There are 10 hidden switches. A switch that is on adds its own fixed numbers to the row, and there is some noise. The rows also spread widely along 14 directions, which tell nothing about the answers.
(in the rows, 128 means zero)
Known rows, each followed by its switches (1 for on, 0 for off):
[123 140 124 103 114  90 119  81 119  84 139 103  66  95 131 145 127 110
 130 148 164 144 105  70  99 153 138 134 128 104 136 112 161 127 181]
0 1 0 0 0 0 1 0 0 1
[145 110 129 137 170 133 140 132 146 136 162 152  90 104 117 117 145 142
 164 162 119 104 158 105 121 107 148 168 103 152 133 108 131 146 195]
0 0 1 0 0 1 1 0 0 1
[ 90 175 140 152 180  50 170 137  96 134 109  67 136  83 142 174 102 127
 187 137 144 163 157 134 153 167  90  64 146 119  94 180  90  77  66]
0 1 1 1 1 0 0 1 0 1
[126 143 132 121 134 117 150 129 118 145 128 118 149 105 117 157  99 163
 195 168 141 157 131 124 120 133 116 158 123 180 137 175 107 117  76]
1 0 0 0 0 0 0 0 1 0
[142 103 148 156 100 114 135 118 162 118 114 116 134 110 133 107 118 104
 119 112 122 116 113 172 146  82 123 165 112 138 162 157 132 124 133]
0 0 0 0 0 0 0 0 1 0
[122 136 101  83  95  91 130 135 134 100 133 136 115 102 115 121 131 166
  89 146 112 105 134 127 117 189 140 178  89 151 151  85 121 149 157]
1 1 1 1 0 1 0 0 1 1
[143 153  95 133 153 145 153 151 153  92 120 113 117 115 161 165 152 108
 133 125 103 144 110  98  97  99 109 143 105 102 133 146 119 125 142]
0 0 0 0 1 0 0 0 0 0
[125 135 101 113 137 122 144 165 141  82 126 129 155 147 155 192 145 126
 112 132 101 120 127 116  90 178 109 145 108 113 126 109  85 152  98]
0 0 0 0 0 0 0 0 1 0
[107 158 134  93 126  94  94 110 168 115 136 127 108 119 144 105 120 145
 135  94 161 154 104  68 101 120 121 151 145 104 132 151 160 116 154]
1 0 1 1 1 0 0 0 0 0
[129 145 127 114 154 126  99 138 148  95  71 145 209 166 151 139  96 164
 108 100 171 164 106 113 125 178 103 116 107  88  91  81 157 131  87]
1 0 0 1 0 1 1 0 0 0
[141 185 114  91 102 118 164 134  96 113 150 104 114 157  92 125 133 145
  90 195 113 120 109 135  94 170 111 118 117 125 123 117 131 129 168]
0 0 0 1 1 0 0 0 0 0
[126 119 109 100 117 133 133 162 135  62 165 124 138 146 118 141 158 142
  96 142 116 127 156 113 124 139 136 181 134 122 164 150  92 139 115]
1 0 0 0 1 0 0 0 0 1
[148 156 108 108 129 117 174 122  71 108 133  75 102  80 113 142 125 128
 159 157 114 171 132 115 143 110 133 128 131 131 136 187 114 100  83]
1 1 0 0 1 0 1 0 0 0
[163 112 160 129 125  46 138  62  86 132 117  76  69 115 163 107  94  80
 135 155 128 111 133  73 122  72 164  72 171  96  90 137 118 105 107]
1 0 1 0 1 1 1 1 1 0
[134 128 112  71  90 125 106 115 158 135 165 132 135 164 117  70 142 178
  81 103 115 108 117 125 124 124 161 187 133 130 142 139 131 133 166]
1 1 0 0 1 0 1 1 1 0
[115 175 135  89 137 106 127 112 114 101 133  98 117 136 126 128  95 124
 126 148 157 165 102  98 118 171 108 127 115 100 101 113 161 136 145]
0 1 1 0 1 1 0 0 1 1
[116 151 136 131 115 100 108 101 143 148 159 112  71 126 133 110 142 112
 143 113 131 129 125  98 133 100 130 116 151 104 122 152 161 106 163]
0 0 1 1 0 0 0 0 0 1
[111 151  70 100 126 147 121 159 120 123 119 143 178 133 141 168 146 164
 131  83  87 139 147 125 148 181 131 165 113 141 116 118 115 122  66]
0 1 0 0 1 0 1 0 1 1
[128 152 145 138 156 119 150 134 166 107 127  85 100  83 137 122 116  62
 169 102 116 154  91 177 145  95  88 185  86 128 140 137 154 160 181]
0 1 0 0 1 0 1 0 0 1
[117 136 114 128 140 136 108 146 110  87 117 117 165 154 159 175 126 100
 143  92 122 161 145 110 155 133 126 116 152  99 115 127 134 121  38]
1 0 0 0 1 0 0 0 0 0
[129 100 147 129 115  84 129 112 124  61 104 102 122 119 137 114 115  93
  77 113 148 131 132 134 142 141 125 120 131  80 137 117 135 120 130]
0 0 0 0 1 0 0 0 1 1
[101 161 103  74 105 101  93 125 148  77 135 120 133 163 174 191 120 106
 118 105 128 142 100  68  81 196 118 158 141  95 119  85 121 168  97]
0 1 0 1 0 1 0 0 1 0
[109 179  96 116  84  97 110 132 126 190  95 125 177 140 134 130 128 161
 110  67  88 105 110 175 152 171 107 117 121 142 103 147 136  99  77]
0 1 0 0 0 0 1 0 0 0
[171 117  90  94 126 167 135 126  85  98 130 141 141 160 134 154 130 161
 103 181 119 131 148  59 111 126 186 127 128 132 116  74 104 133 101]
1 1 0 0 1 0 0 0 0 1
[ 99 130  94 133 180 159  92 129 146  42 116 139 137 103 174 198 138 127
 192  89 185 218 152  27 138 129 151 141 144  91 141 113 171 103  80]
1 0 0 1 1 0 0 1 0 0
[137 134 127 148 112  95 120  78 115 170 126 112 107 141 138 107 126 148
 136 130 143 125 148 101 150  96 149  64 170 100 102 161 144  62 119]
0 0 0 1 0 1 0 1 1 0
[119 104 143 151 128  61  88  96 167 186 116 163 143 162 159 111 123 169
 115  89 155  67 142 133 129 143 134  82 160 115 102  92 135  92 173]
0 1 0 1 0 0 0 0 1 0
[ 84  97 142 129 150  80 118 152 166  47 155 125 142 109 140 182 129 122
 153 125 164 135 153 139 130 188 107 191 124 137 173 126 103 155 127]
1 1 0 0 0 0 0 0 1 1
[124 138 113 133 154  95 148 146 126 126 127 123 140 122 155 175 130 131
 155 131 110 114 151 120 118 144 122 122 145 137 123 124  81 120 106]
0 1 0 1 1 0 0 0 0 0

New rows, each followed by its switches (1 for on, 0 for off):
[ 89 185  91  31 116  98 119 112 128 135 155 102  75  94 133 128 123 149
 149  91 119 171 118  70  96 183 135 173 140 121 118 132 121 142 136]
0 1 0 1 1 0 0 1 1 1
[111 131 150 121 119  94 108 116 147 105 134 125 152 133 142 144  95 127
 151 134 154 132 114 117 128 135 129 170 134 156 142 128 138 136 113]
1 1 1 0 1 0 0 0 1 0
[146 121  96 141 165 135 161 141 147 139  86 135 132  54 144 129 127 150
 177 108 101 142 140 139 142  97 138 171  78 166 137 134 123 114 125]
1 0 0 0 1 0 1 1 1 0
[112 146 118 135 158  38 156 132 125  96 130 100  47  81 155 151 156 102
 130 134 113 101 149 116 109 159 100  85 121  83 116 112 124 104 195]
1 0 1 1 1 0 0 0 1 1
[125 153 122 129 113 127 121 121 148 123 167 111 125 170 125 130 158 156
 125 137 143 141 116 113 122 108 110 125 144  97 137 198 144  87 140]
1 0 0 0 0 0 0 0 1 0
[182 155 116  76 131 163 154 128 110 175 140 117 115 156 118  94 114 151
 122 164  89 132 111 113 103  92 139 131 109 130  98 121 114 155 130]
1 0 0 0 0 1 0 0 0 0
[116 141 140 100 151 108 102 132 142 172 143 155 146 170 133 115 114 159
 125 108 129 107 130 112 108 167 128 109 135 120  87  86 134 144 141]
0 0 1 0 0 0 0 0 0 0
[144  84 119 175 152 147 145 158 107  50 107 117 150 111 144 158 138  93
 119 126 111 149 178 148 199 112 142 121  97 100 143 109 129 120  55]
1 0 1 0 0 1 0 0 1 1
[153 127 107 171 158 107 175 137 146  90  98 128 139  98 119 137 157 204
  91 189 171 118 125 135 112 133 106  88  76 112 154 151 128  62 209]
1 1 0 0 0 0 0 0 0 0
[130  94 130 130  75  68 128 106 139  55  84 127 125  50 134 141 100 121
  99 158 146 111 132  84 113 131 157 189 107 171 188 133 105 131 103]
0 0 1 0 0 1 0 0 0 1
[151 166  64 112 104 179 106 126 127 132  98 139 130 157 158 122 155 128
  81  70  87 140 107 107 146 112 149 100 112  79 105  73 183 105 133]
0 1 0 1 1 0 0 0 0 0
[126 164 128 123 105  71 110 121 176 133  71 102 136 138 186 110 107  89
  98  57 105 118  79 153 122 112  81 122 119  82 103 128 146 125 128]
1 0 0 1 1 1 0 0 1 0
[148 122 103 122 173 158 121 140 136  93  90 150 157 131 158 140 122 151
 123 118 146 156 135  80 124 117 135 120 106  97 112  91 147 120 121]
1 0 0 0 1 1 0 0 0 0
[155 112 156 157 127 129 127 108 138 130 118 123 139 152 139 120  99  99
 140 145 136 122 117 150 142  91 125 126 119 127 119 110 150 136 131]
0 0 0 0 0 1 0 0 1 0
[135  79 125 130 136 132 104 122 111  97 177 138 108 144 150 171 146 110
 165 133 126 127 185  66 135  99 181 135 180 123 145 124 104 133  76]
1 0 0 0 0 0 0 0 0 0
[149 130 124 162 120 119 181 141  94  89 140  82  89  89 119 173 140  76
 159 192  92 127 147 159 148 100 125 137 106 152 157 148 105 133 107]
1 0 0 0 0 0 0 0 0 1
[147  85 156 110 136  66 110  96 138 138  81 144 133 110 151 100  87 139
 116 111 152 101 128 107 110 133 148 129 127 131 106  80 113 144 130]
1 0 0 0 0 0 1 0 0 1
[150 122 133 127 165 131 156 132 151 155 149 113 126 131 141 126 129 145
 155 128 121 136 127 130 118  92 119 132 127 120 122 166  91 123 134]
0 1 0 0 0 0 0 0 1 0
[130  84 147 139  95  96 116 131 102 114 121 134 163 147 111  94 121 115
  73 103 112  81 172 189 185 142 154 112 153 127 139 100 125 118  95]
0 0 0 0 1 0 0 0 0 0
[145 155 104 146 126 151 137 127 116 157 130 129  99 119 129 128 147 114
 141 125  89 123 125 130 147 101 138 105 100 125 116 112 170 111 144]
0 0 1 0 0 0 0 0 0 0
[142 149 119 104  96 161 138 123 119 159 189  87  80 138  85  54 166 141
 115 104  97 159 135 166 183  70 128 139 132  94 143 219 157  93 143]
1 0 0 0 0 0 0 0 1 1
[144 131  94  81 131 113 126  97 114 113 162 110  79 138 146 139 154 150
 119 136 127 136 128  52  94 136 166 116 143  86 114 125 119 118 145]
1 1 0 0 0 0 1 1 1 0
[164  88 159 160 119 103 155 118 123 147 140 115 135 143 108  85 120 141
 106 162 126  87 143 204 166  93 137 112 119 143 142 133 119 110 155]
1 1 0 0 0 0 0 0 1 0
[132 152  75  92 104 133 134 148  96 105 137 128 108 130 129 145 158 117
  94 124  68 106 150 120 127 162 143 133 119 115 126  89 130 139 126]
0 0 0 0 1 1 0 0 0 0
[155  95 121 159 158 129 110 106 187 120 116 138 112 119 208 171 121  96
 182 106 133 132 125  57 103  50 148 154 144 117 130 116 107 137 122]
0 1 0 1 0 1 0 0 1 0
[135 158 136 102 114  93 129 105 114 168 113 130 135 164 115  94 111 176
  79 149 138 108 110 121 109 174 120  77 114 108  79 103 146 107 156]
0 0 1 0 0 0 0 0 1 1
[128 141 128 135 140 146 118 114 154 111 108 138 129 107 123 119 119 140
 140 121 170 162 103 116 127 126 118 136  95 118 136 115 190 115 172]
0 0 0 0 0 0 0 0 0 0
[ 99 138 131 127 132 110 108 143 106 128 172 119 136 169 134 158 133  95
 160 111 105 113 174 144 162 149 125 120 177 123 114 128 124 136  79]
0 0 0 0 1 1 0 0 0 0
[134 120 154 101 155 165  94 128 125 199 185 130 139 199 133  96 107 114
 177  74 107 143 145 164 181 102 142 131 158 120  87 100 145 166  92]
1 1 0 0 0 0 0 0 1 0
[158  82 159 108 143 177 118 119  98 134 142 121 154 157 109  69  79 115
 149 120 125 166 170 152 205  81 181 160 138 139 112  95 140 162  63]
1 0 0 0 1 1 0 1 1 1
[122 116 131 107 203 113 142 183 136  97 140 145 172 154 150 162 120 140
 128 129 117 111 155 135 113 185 119 133 112 122 105  60  83 178 120]
1 1 1 0 1 0 0 0 0 0
[178  89 113 185 139 166 133 128 184  99  82 160 145 120 173 134 136 113
  99 122 113 104 102 128 131  67 153 147  59 127 145  61 154 136 177]
0 1 1 0 0 0 0 0 1 0
[103 115 142 173 116  78 107 129 142 214 166 143 119 122 124 109 137 129
 184 111  81  51 196 193 197 101 152 141 146 200 131 137 121 118 127]
1 0 1 0 0 1 0 1 0 1
[138 152 137 105 130 136 104 102 138 139 137 115 108 139 145 112 105 116
 150 110 140 169 109  63 121  90 138 128 148  99 108 138 157 130 108]
0 0 1 1 0 1 0 0 0 0
[138 110 147 147 131 136 120 134 154 106 150 121 147 155 125 118 131 124
 121 128 144 126 127 167 157 103 125 143 121 121 153 132 143 134 145]
1 1 0 0 0 0 0 0 0 0
[169 127 143  98 153 136 160 133 170 129 121 105 127 116 132  57 115 151
  96 125 121 145  99 111 106  54 136 158 100 109 130 167 104 136 159]
1 0 1 0 1 0 0 1 0 0
[ 87 197 133  88  66  97 104 132 131 114 152  91 143 149 117 141 115  91
 127  95 101 151  86 147 134 173  98 175 140 130 132 162 153 152  67]
0 0 1 1 0 0 1 0 0 0
[150 107 121 136 153 159 112 103  99 123 102 135 148 152 140 118 115 150
 129 116 160 170 147  98 166 118 167  70 128  86  94  86 174  93  89]
1 0 0 0 0 0 0 1 1 0
[123 151 114  77 118  93 138 101  82 146 124 113  76  88 122 129 108 125
 146 128 119 143 126 104 112 176 134 110 124 124 108  99 144 130 124]
0 0 0 0 0 0 0 0 1 0
[114  91 177  81 202  36 134 128 140 131 118 148 117 101 141 115  74 134
 146 123 162  93 152 118  74 200 118 131 137 134  99  45  83 188 180]
0 0 0 0 1 0 0 0 0 0
[123 152 129 137 144 118 155 144 102 112 141  98 142 123 123 167 122 124
 147 153 125 150 134 133 143 149 116 108 123 126 126 150 115 118  83]
0 1 1 0 0 0 0 0 0 0
[119 131 147 103 155 137 147 136 109  94 151 102 124  77  78  84 111 164
 153 139 170 203 153 119 168 117 130 165 122 131 158 195 145 105 109]
1 0 1 0 1 0 0 0 0 1
[128  81 158 180 107  64 148 137 163 101 145 133 153 126 120 152 132 136
 114 192 136  46 156 181 124 134 128 167 124 190 181 138  68 134 168]
0 1 0 0 0 0 0 0 0 1
[177  89 128 130 171 128 188 187 137  74 109 113 144 126 158 132 134  84
  76 127  57 102 149 148 117 101 134 136 102  96 125  88  42 176  97]
0 0 1 1 1 0 0 0 0 0
[142 122 132 160 127 139 113 103 133 163 108 131 151 147 136 111 114 148
 138 105 147 144 136 142 178  98 139  98 132 118 109 122 160  85 113]
0 1 0 1 0 0 0 0 1 1
[110 128 121  77  76  83  94  87  95 141 177 130  96 160 115 113 128 150
 109 132 131 100 162  92 133 170 170 128 190 129 123 105 129 117 132]
0 1 0 1 1 0 0 0 1 1
